There are 4 ways to turn a row about zero (a turn may also mirror it). The second row of each pair is the first, turned, with some noise. The first 36 pairs use one turn. New pairs use 2 turns, one after the other, and a turn may come again.
Known pairs, each followed by its turns in order:
[ 11  -1 -10   5  -9  -1 -15  -1]
[-2 -4 -6 20 -8 -1  7 -4] => (3)

[-11  -4  -6  25  16   4   8  -1]
[-5 24 -3 13  3  7 -9 12] => (0)

[-12  19 -16 -12  30 -17   4  16]
[ 28  -3   8 -21 -24 -13 -10 -15] => (2)

[ 10 -16 -14  -2  -8   5  -9 -11]
[ 12  -7  -2  16  -9   8 -16   4] => (1)

[  4   6   2 -17 -14  21  -1  17]
[  4  15  -5  26  -4   1  10 -16] => (2)

[ -3   6 -14  15  -9  24  19  42]
[41 -3 -8 29  0 -9 21  8] => (2)

[-15   2  -5 -10  -2  -9  26 -15]
[-12 -10  -9 -10 -25  -9  12   9] => (2)

[12 11 -1  4 26  9 25 18]
[ -4  33 -19  -9  -8 -11   0 -15] => (0)

[-12   9   7  -8 -18   4  13  -7]
[ 12 -17 -18   9   0   0  -6  -6] => (0)

[  9  15 -14  11  -9  11   9  15]
[ -9 -15   2 -14  19  16  -8   2] => (1)

[ -8  -1  -7  12 -23  13   1   3]
[-6 -9 -8 25  8  1 10 -2] => (0)

[  6 -13   5  -5   2  -6   7  -1]
[-5 11  6 -3 -5  2  0 11] => (2)

[-19  14  -1   4   7  13   0 -15]
[  1 -23 -10  -6  -7  14   6 -11] => (2)

[-23  11   0  -7  35   5  -7   4]
[ -5  10  31  -3  23   5 -14  12] => (3)

[-9 17 12 12 -2 15 -3 -3]
[-17  13   4  -5  -7  18  -8  -9] => (3)

[ 3 -8 -4 -8 11  6  2 -5]
[  5   9  11  -3   0   3  -6 -10] => (0)

[ -1 -13  -3  23  -3  22 -19  -5]
[-25   3  11  14  15  18   2   0] => (0)

[ 13  -1  35 -23 -13   3   1 -32]
[ -6 -15 -14 -18 -29 -13 -37   6] => (3)

[  5 -19   5   2  -2  17   8   2]
[ -3   6   2   5  20  -2  -2 -16] => (0)

[-11   8   2  -3   5  -7  19   5]
[  8  -6  -7  -1 -21  -8  -2   7] => (2)

[-13   5  -3 -21  -6  -6   6   8]
[ -1 -12  -2  -9  19  -7  -7 -10] => (3)

[  9  11  30  21  35   9 -14  -5]
[  8  17  43  -9  11 -25   5   6] => (1)

[-13 -19  -8  -5   9 -24 -15   4]
[  2  21 -10  15 -17   9  14  18] => (1)

[ 20   4  12  -3  -7 -22  -6  23]
[  5   3 -10  14  31  -1  18  10] => (1)

[ -2  14 -14  14   3   4   7  -9]
[  7 -14 -14 -14   5  -1   8   0] => (2)

[ 27   1 -14  17  10   0   8  24]
[ -9  31  -4  -5   2 -12  29  -2] => (0)

[  9  14 -10  17  -9  -8  -1 -23]
[  5 -10  12   6 -27   9   9 -11] => (3)

[-20  16  36   6   4  -2 -21  10]
[ -3  23  -3   4   5  20 -37  -6] => (3)

[ 22  20  10  26  -6  -7  -1 -11]
[  2   1 -29  -8  22  -1 -16   7] => (2)

[  1   1 -12  -4  11  -6  26   1]
[20 21 -8  2 -7 -6 -2 -5] => (0)

[-15  27  20   3  -4  -7   9 -11]
[-15 -12   6 -11  -1 -19  22 -15] => (1)

[-15  20   6   8  22   2 -11  11]
[ -1  10  19 -22  -1   0  18   9] => (1)

[ -2 -18  20 -10  -7   2   3  -3]
[  1  -4 -20 -13  -2  -4 -13  11] => (3)

[-15  -8   2  29 -18 -31  -7   4]
[-26 -10  -4  20  -6  -7  18  31] => (1)

[ -7   0  -2  11  -6 -17   0   4]
[16  1 -2  5  1 10  3 -9] => (3)

[ -4  30   3 -17  -1  15  -6  12]
[ 15  -9  -1 -28   9   5  14 -12] => (1)

New pairs, each followed by its turns in order:
[ -4 -10   1  -2   9  11   3   1]
[-5 -5 -1 -5 -6 13 -6  7] => (0) (0)

[ -5   1   4 -16   5  23  12   5]
[-13  -1  -7 -11 -17   8  15 -12] => (2) (3)

[  4  -9 -13 -12   8   9   3  -4]
[ 16 -16  10  -1   0   2  -1  -1] => (1) (1)

[ -5  11 -20  13  23   5 -13  22]
[-17 -25 -10 -19   1  -9  21   4] => (0) (1)

[ -9  18   6 -10   8   5 -12 -26]
[ 13  -8  -5  -2 -32   1 -14  -6] => (2) (1)

[ 12   5 -18  17  -2  20 -24  17]
[ 28  17  -6 -11  21  -7 -16  10] => (1) (1)

[  6  14   4  15 -12  25 -16   8]
[-15 -22   7 -22 -18   1   5   1] => (3) (1)

[ 3  0  6 18  7 17 13 27]
[  9 -30  -7 -20  -8 -14   0 -10] => (0) (2)

[-9  1 -2  5 10 20 12 10]
[ -3  10  -5 -22  -1  -3   7 -14] => (3) (1)

[-30   4 -11 -17  18   6 -10 -15]
[-37   2  -1  13  -6  12  14  10] => (2) (2)

[ 17 -28 -22  17  33   8   8  16]
[ 22 -11 -10  19   9  20 -22 -36] => (1) (2)

[ -2  -3   7  -4  -1 -17   0  -2]
[  5   3  -8   7   5 -12  -2   0] => (0) (3)

[ -4 -11 -18   2  -3  17  -6   4]
[ -2 -17 -14   0   3  10  -7  13] => (0) (2)

[ -5   1  -9 -31   8   9 -13   2]
[-18 -10   1   1 -20 -21   8  -9] => (1) (3)

[-10 -12  11   1 -17 -13  15   0]
[10  4  7 18 -8 -4  5 21] => (1) (0)

[ -7 -23  21  17   3   1  -5 -17]
[ 27   6 -11  14   1   9  -9 -22] => (1) (3)

[ 11 -14  32  -7   6 -16  15   4]
[  7 -11  17  16  14 -28 -15   7] => (0) (3)

[  5 -21  18  -8   2 -10   6   2]
[  9  17   8  -7   7 -17   0 -12] => (3) (2)

[-15 -29  -1  -8   7 -20 -12   0]
[-17  27  16  -9   4 -11  14  -7] => (3) (0)

[  7   9   3  42   6 -12  26  -8]
[ -8  24 -10  11 -37  -8  21 -16] => (0) (0)

[ 22   1   4  -7   0 -13   4  -5]
[  4  -4  -1 -10  -2  14  22  -6] => (2) (1)

[ -6 -25 -17  33   6 -24  -8  13]
[ 22  29 -10   3  13 -26 -20  12] => (2) (3)

[ 11   8  -9  18  13   7  -4 -25]
[  7  -5   2   4   3 -36   1   9] => (1) (1)

[  9 -15 -13 -13  -5 -10  12   5]
[ -6   5   7  18  16  -5   4 -14] => (0) (1)

[ -8  11 -15  12   5 -15  -5  -9]
[ -7   6 -11   7   8  19  -3  14] => (3) (2)

[-24 -10   4  10  -5 -13 -17  10]
[ -8   0  19   6  10  13 -21  16] => (2) (2)

[ 7  5 18  2 -7  3  2  5]
[-5  5  7 14  2 11  9 -3] => (2) (3)

[-23  -5  -2   3  20  -9   8   5]
[-20 -11  -2  -8 -11  -4  14  14] => (0) (0)

[ 11 -33   9 -19   5 -15  -2  12]
[-12 -13  26  -3  14  28  10   5] => (1) (1)

[-18 -19   9  -7  -1  12 -19  -4]
[ -7  13 -10 -12  -6  22 -10  13] => (2) (3)

[ -5 -22 -25   4   8  13 -25  15]
[ 10  19  -2 -18  -6  24 -23  -9] => (0) (3)

[-27  21 -11   8  16  12  11 -19]
[ 17   7 -10 -21  -4 -35  -5 -10] => (3) (1)

[ 17 -22  -1   1  -5  -2  -4   5]
[18 -2  3 -3 20  3 -6 -3] => (1) (2)

[  2   2  -6  -5 -10  16 -18   4]
[ -1 -10 -10 -15   0  15   0  10] => (2) (2)

[ 3 -4 -9  6  9  4 -8 11]
[ -1   6  -5 -18   4   4   0  -7] => (2) (0)

[  3  19  -8   0  -2  -6  30 -20]
[ 11  -8   7  13  10  24 -26   6] => (1) (0)

[ 11   0  -8   1  11  36 -27 -16]
[-20  -8 -15  27   5 -18 -13  22] => (3) (0)

[  2  10   3 -23  -5   6 -11  23]
[  6  -4   9   6 -31  14  -4 -11] => (2) (3)

[  4 -11  15  22   8   6  49   0]
[ 10  -6 -28  -9  21  14   8 -40] => (3) (1)

[ 21 -19   1  -9   1  -4   9  -9]
[  9  13  10   4   8  -5   1 -25] => (0) (1)

[  8   4  32 -14   3   8 -27 -16]
[ 30   5  -5   0 -28 -26  -1  -7] => (1) (3)

[  5  -3   0   6 -16   8  17  -1]
[ 20  -4   0  -2  -3 -13   7   9] => (2) (2)

[ 0 12 -9  2 -8 -3 14 -6]
[ 10 -13   3  -2   6  -6  13  -6] => (2) (3)

[-10   1  11  -9  10   4   3  -7]
[  6 -13   2  -3  -8  -5  -8 -10] => (1) (3)

[  7  19  -2  -5   5   1 -11   6]
[ -4 -16 -11 -10   6   4   0  -8] => (0) (3)

[ 17 -27  -3  20 -25 -10  -8  -7]
[ 13  24 -13  23   7  22  17   7] => (1) (3)

[ 10  -6  12  -8  -4  -5 -14  -5]
[  3  -3   9 -12 -11  -6  13   2] => (2) (1)

[ 14  11  -6  12 -13   1  27  28]
[ 13 -12  27 -13 -17  21   6 -12] => (1) (2)

[ 13 -16   2  19 -21   7   4  16]
[20 -2 31 -1 10  2 -8 -4] => (1) (2)

[11 -8 13 -1 -3 10 -6 14]
[-19   7 -12  -2  -6  12   4   4] => (2) (0)

[  5  -7   0  21  -1   4 -19 -15]
[-17  -5  -3  -9  22 -14   1  10] => (1) (0)

[ 9 10  6  5 -8  5 -2  4]
[-3  1 13  0 -2 14 -2  3] => (2) (1)

[ 16  13  16  -8 -15 -16  13 -10]
[ -5  -9  -4  -7 -15  26  22   9] => (2) (1)

[ -5   6   3  27  16 -17  24 -11]
[ -3  -3  22   1  -4 -31  15 -17] => (2) (0)

